The groups are shells around one centre, one inside the other: the same stretched ball of 7 dimensions in 6 sizes.
Some rows, each with its group after it:
[ 30  23 -18   5 -22   0  -5  14  16  26   2   0  27  -4   2]  (2)
[ 43  25 -23   3 -12  -6  -7   3  19  10   0   3  32   9   6]  (4)
[ 38   1 -24  13  -6  23  26   2  31  -1  10 -23  20  -6  -6]  (0)
[ -6  27  -6  -8 -17  27  14  17   4  13   1  -4  -1  -7   9]  (5)
[-10  36   3   0 -13   2   4  28   8  10  -4  12   8  -5  16]  (0)
[ 40   9 -36  -7 -11  39  23   6  31   0  31 -33  22 -12   1]  (4)
[  3  12  10   5 -14   3   3  21  -1  33 -26  -5  13   0  -3]  (5)
[ 35  -4 -22  21  -1  20  32   2  38 -11  11 -24  18  -7  -9]  (2)
[ 29   9 -10   2 -18  -1  -7  16  11  32  -6 -11  29  -1  -8]  (4)
[  3 -23   4  19   4  26  36  10  22  -4  -8 -35   0  -8 -23]  (1)
[ 36  17 -40  -4 -10  42  28  -4  32 -14  32 -23  13  -8   6]  (1)
[ 17 -13 -11  17   2  11  22   9  34 -15  11 -25  12  -7 -19]  (0)
[ 15  -6 -14  -2  -2  19  12   3  20  -9  10 -26   8   1 -16]  (3)
[ 49   9 -32  17  -7  14  20  -8  34  -7  10 -11  24   1  -2]  (5)
[ 10  19  -6   5  -9 -15 -11  11  13   2  -5   9  15   8  -3]  (5)
[ 20  -5  -1  19  -1   0  15  20  26   7  -5 -19  23  -6 -11]  (2)
[  6  45   1   2 -12 -14  -9  14   0  13 -22  28  15  13  21]  (1)
[ 25   2 -21   2 -16  22   9  -6  13  10   2 -17  10   0 -15]  (5)
[ 33  37 -34 -13 -21  27   8  11  21  13  25  -8  23  -9  18]  (0)
[ 16   3   0  20  -9  16  27  17  18  18 -13 -16  14 -10  -4]  (5)
[ 12 -14  -7  15  -7   8  11  -3  16   0  -7 -17   4   2 -28]  (3)
[ 19  -4 -15  23  -1   8  20 -16  23 -22  -6  -6   0   9 -19]  (2)
[ 19  -7 -19   3   3  20  18  -5  25 -23  12 -24   5   4 -16]  (3)
[ 31  18 -22   2 -12  -3  -8  -7  14   1  -1   4  18  13  -4]  (0)
[-14   1  13  30  -2  -6  19  17  19  -6 -17   2  -3  -4 -13]  (4)
[ -5  14   4   7   5   2  14  18  16 -15  -6  -3   5   4   3]  (5)
[  8   4   6  22 -11  -5   9  21  15  22 -17  -5  16  -7 -10]  (0)
[  3  38  -4   9 -14  18  25  27  17  14  -2   5  11 -13  24]  (3)
[-15  30   7  16  -9  19  33  30  17   5  -7   4  -1 -16  18]  (1)
[ 10  20  -9 -17  -4  18   4  14   7   2   3 -13  13   5   8]  (1)
[  8 -12  -5  18   8  18  33  12  33 -21   7 -27   6  -8 -14]  (2)
[ 11  57 -22 -31 -21  25  -1  32   9  19  25   1  22 -10  37]  (5)
[ 18 -25  -1  27   1   7  24  10  29   1  -6 -30  14  -7 -29]  (3)
[ 24  60 -24 -12 -17  13   4  15  13   8   9  17  22   1  39]  (1)
[ 19  30 -24   2 -11  26  23   6  24  -7  15  -3   9  -6  15]  (0)
[ 28  33 -24  -4  -8  25  23  25  31   2  24 -13  26 -14  24]  (4)
[ 44  22 -22   6 -15 -10 -12  -5  13  16  -9   7  30  14   0]  (1)
[ 30  13 -12  11 -13   1   2  -6   8  15 -19   1  17  12  -6]  (3)
[ 24  41 -26 -25 -24  35   5  12   4  25  12  -8  18  -4  22]  (1)
[  9   6  -3   4 -11  25  23  27  18  20   2 -25  15 -16  -1]  (2)
[ 40  -1 -32  -2  -6  17   8  -2  31  -9  24 -26  23  -1 -13]  (3)
[ -5  32   7   3 -21   9   9  37   6  36 -10   2  14 -15  14]  (2)
[  1 -13  14  37   8   0  31   3  19 -11 -32  -8  -1   5 -18]  (4)
[ 11  -8   7  16   0 -11   1   3   8   4 -28  -7  11  14 -20]  (3)
[ 45   3 -23  13  -1  -4   1 -22  19 -12 -10  -3  20  22 -13]  (5)
[-22  31  13   4 -12  16  22  46  12  18  -3  -1   4 -20  18]  (4)
[  0 -16  13  34   7  -6  21   2  17 -12 -30  -7  -1   8 -24]  (0)
[ 10   2  -3  27  -9   6  22  10  24   4  -8  -6   7  -8 -12]  (2)
[  6  45 -21 -23 -25  34   8  27  10  22  24  -6  13 -16  24]  (1)
[-12   6  11  11  -1   5  14  12   6  -3 -20  -3  -3   5  -7]  (0)
[ 32   9 -18  20  -4   9  20 -11  22  -9  -9  -2  12   9  -4]  (2)
[ 35 -10 -22  13   6  18  26  -2  36 -21  13 -29  18   0 -13]  (2)
[ -4  13   5  -2 -13  15   8  19   0  22 -15  -9   5  -2  -2]  (3)
[ 20 -20 -11  16  -4  24  29  16  33   3  12 -40  16 -17 -23]  (1)
[ -2  38  -6 -20 -16  18  -2  17  -4  18  -4   3   7   3  17]  (5)
[ 31  10 -28  -1 -16  21   7  -2  20   6  14 -16  16  -2  -7]  (0)
[-2 23  1  6  0 25 33 19 15 -4 -7 -7  2 -4 16]  (4)
[ 16   3 -10  24  -9   5  20  14  32   0   6 -10  14 -12 -10]  (3)
[  6  15   2   6  -7 -12  -5  26  15   9  -4   0  20  -1  -1]  (4)
[ -3  -4  16  12  -5  -3   6  24   7  20 -23 -13  11  -1 -15]  (4)

New rows. What belongs after each?
[  2  33  -5 -14 -16  22   6  18  -1  20  -5  -2   8  -1  15]  (2)
[  1 -13   8  31   2   8  32  16  26  -3 -13 -19   4 -10 -18]  (0)
[ 22 -20 -19  13  -3  29  29   5  35 -10  20 -39   9 -13 -25]  (1)
[ 23  -9  -1  39   7 -13  21   3  33 -16 -14  -6  16   4 -16]  (1)
[ 30  -1 -13   5 -10  13   9   7  17  17  -2 -22  22  -1 -12]  (0)
[ -7   9  15  26   4   2  29  18  16  -6 -24   1   2   0   2]  (3)
[ 21  -1  -2  28   4   6  30  10  27  -5 -13 -13  15  -2  -5]  (4)
[ 33  -5 -22  26  -2  -7   7 -21  29 -24  -2  -1  10  14 -23]  (1)
[  1  15   5   2  -7  -9  -6  23   9  11 -10   0  16   3  -2]  (3)
[ 43  38 -28   0 -22  10   2   6  16  23   3   5  31   0  18]  (1)
[  1  31  -7  -9 -21  17   3  22   5  23   2  -1  10  -8  10]  (0)
[ 31  -2 -15   3 -11  19  14  23  26  22  12 -33  30 -15  -8]  (1)
[  8   7  -2  26  -6  12  29   9  22   0 -10  -6   5  -7  -4]  (0)
[ 38  33 -30 -27 -20  17 -12   9   7  23  15 -10  31   5  13]  (1)
[ 19  11  -7   7 -12 -16 -15  -1   7  11 -15   7  16  14 -13]  (4)
[ 19  20  -4   7 -19  -7  -7  20   9  33 -13   3  25  -2   0]  (2)
[ 12  16  -3  -4 -16  -2  -8  34  13  29   3 -10  28  -9   0]  (5)
[  9  27   0   4 -16  10   9  19   4  27 -17   2  15  -2  11]  (0)
[ 25  -2 -23   2  -3   8   4  -1  28 -17  19 -18  15   2 -16]  (1)
[-12  11  12  20   7   5  27  14  15 -17 -19   1  -5   3   2]  (4)
[ 48  21 -30  -2 -21  -3 -15  -5  15  19   3   0  32   9  -3]  (1)
[ -1   4   5  25 -14  -9   5  13  14  13 -16   4   6  -4 -16]  (1)
[ 0  9 -1  6 -6  0  3 17 16 -1 -1 -5  9 -1 -7]  (0)
[ 35  14 -26  13  -4   8  16   1  33 -13  14  -7  21   0   2]  (0)
[-14  42   3  -5 -21   7   3  42   9  25   5   8  11 -17  20]  (5)
[ 29  -7 -15   8  -8  26  22   1  19  10  -1 -28  14  -3 -14]  (4)
[ 33  32 -35 -11 -20  39  22  22  31  13  37 -20  25 -22  19]  (1)
[ -4  32   0  -1  -9  25  23  14   3   7 -12   1  -1   0  18]  (5)
[ -4  -4  10  28   5  -9  17   9  20 -14 -19  -1   1   4 -15]  (0)
[  4  15   3   1  -6  17  19  32  14  17  -3 -17  16 -11   8]  (0)
[  0 -14   4  35   1  10  36  19  35  -8  -1 -20   4 -17 -19]  (1)
[ 21 -14 -12  23  -7   8  18   0  29  -3   2 -20  10  -5 -26]  (2)
[ 53  -1 -33   0  -7  10   2  -1  30   3  18 -26  35   2 -11]  (1)
[ 15  42  -7  -9 -13   2  -3  24   6  19  -6   8  24   3  24]  (2)
[ 11  60 -15 -17 -23  -2 -15  26   5  21   6  22  24   0  32]  (1)
[ 18 -15   4  31  11 -11  17  -1  24 -17 -22 -10  11  12 -21]  (4)
[ 26  21 -16  15  -1   5  18  -1  24 -14  -3   3  15   7   8]  (2)
[ 41  43 -34 -17 -19  21   3  24  24  20  29  -9  38 -11  28]  (5)
[ 20  -3  -3  25   3  -9   9 -15  14 -14 -26   2   6  20 -17]  (2)
[ 17 -28  -1  36  18   9  39  -6  34 -34 -12 -26   2   5 -26]  (1)
[ -7  60  -3 -21 -22  21   5  43   0  32   4   9  15 -13  41]  (4)
[ 22  44 -28 -21 -19  31   8  16  13  12  21  -5  18  -6  26]  (0)
[-13  32  14  12 -11   4  15  18  -2  16 -32  16  -1   3  13]  (1)
[ 48 -13 -26  21  -4  10  17 -14  32  -7   3 -23  21   4 -23]  (3)
[ 25  19 -20 -15  -8  33  15  11  13   8  10 -23  18  -2  10]  (4)
[ 37 -31 -14  35   4  -8  13 -18  33 -18  -8 -20  14  10 -41]  (5)
[  6  61 -14 -23 -22  10  -9  28   2  23   8  16  19  -2  36]  (4)
[ -3  -5  11  22   0  13  31  26  20   7 -13 -20   7 -12  -9]  (2)
[ -4  35   5  17 -14   3  18  36  18  18  -6  10  13 -15  19]  (4)
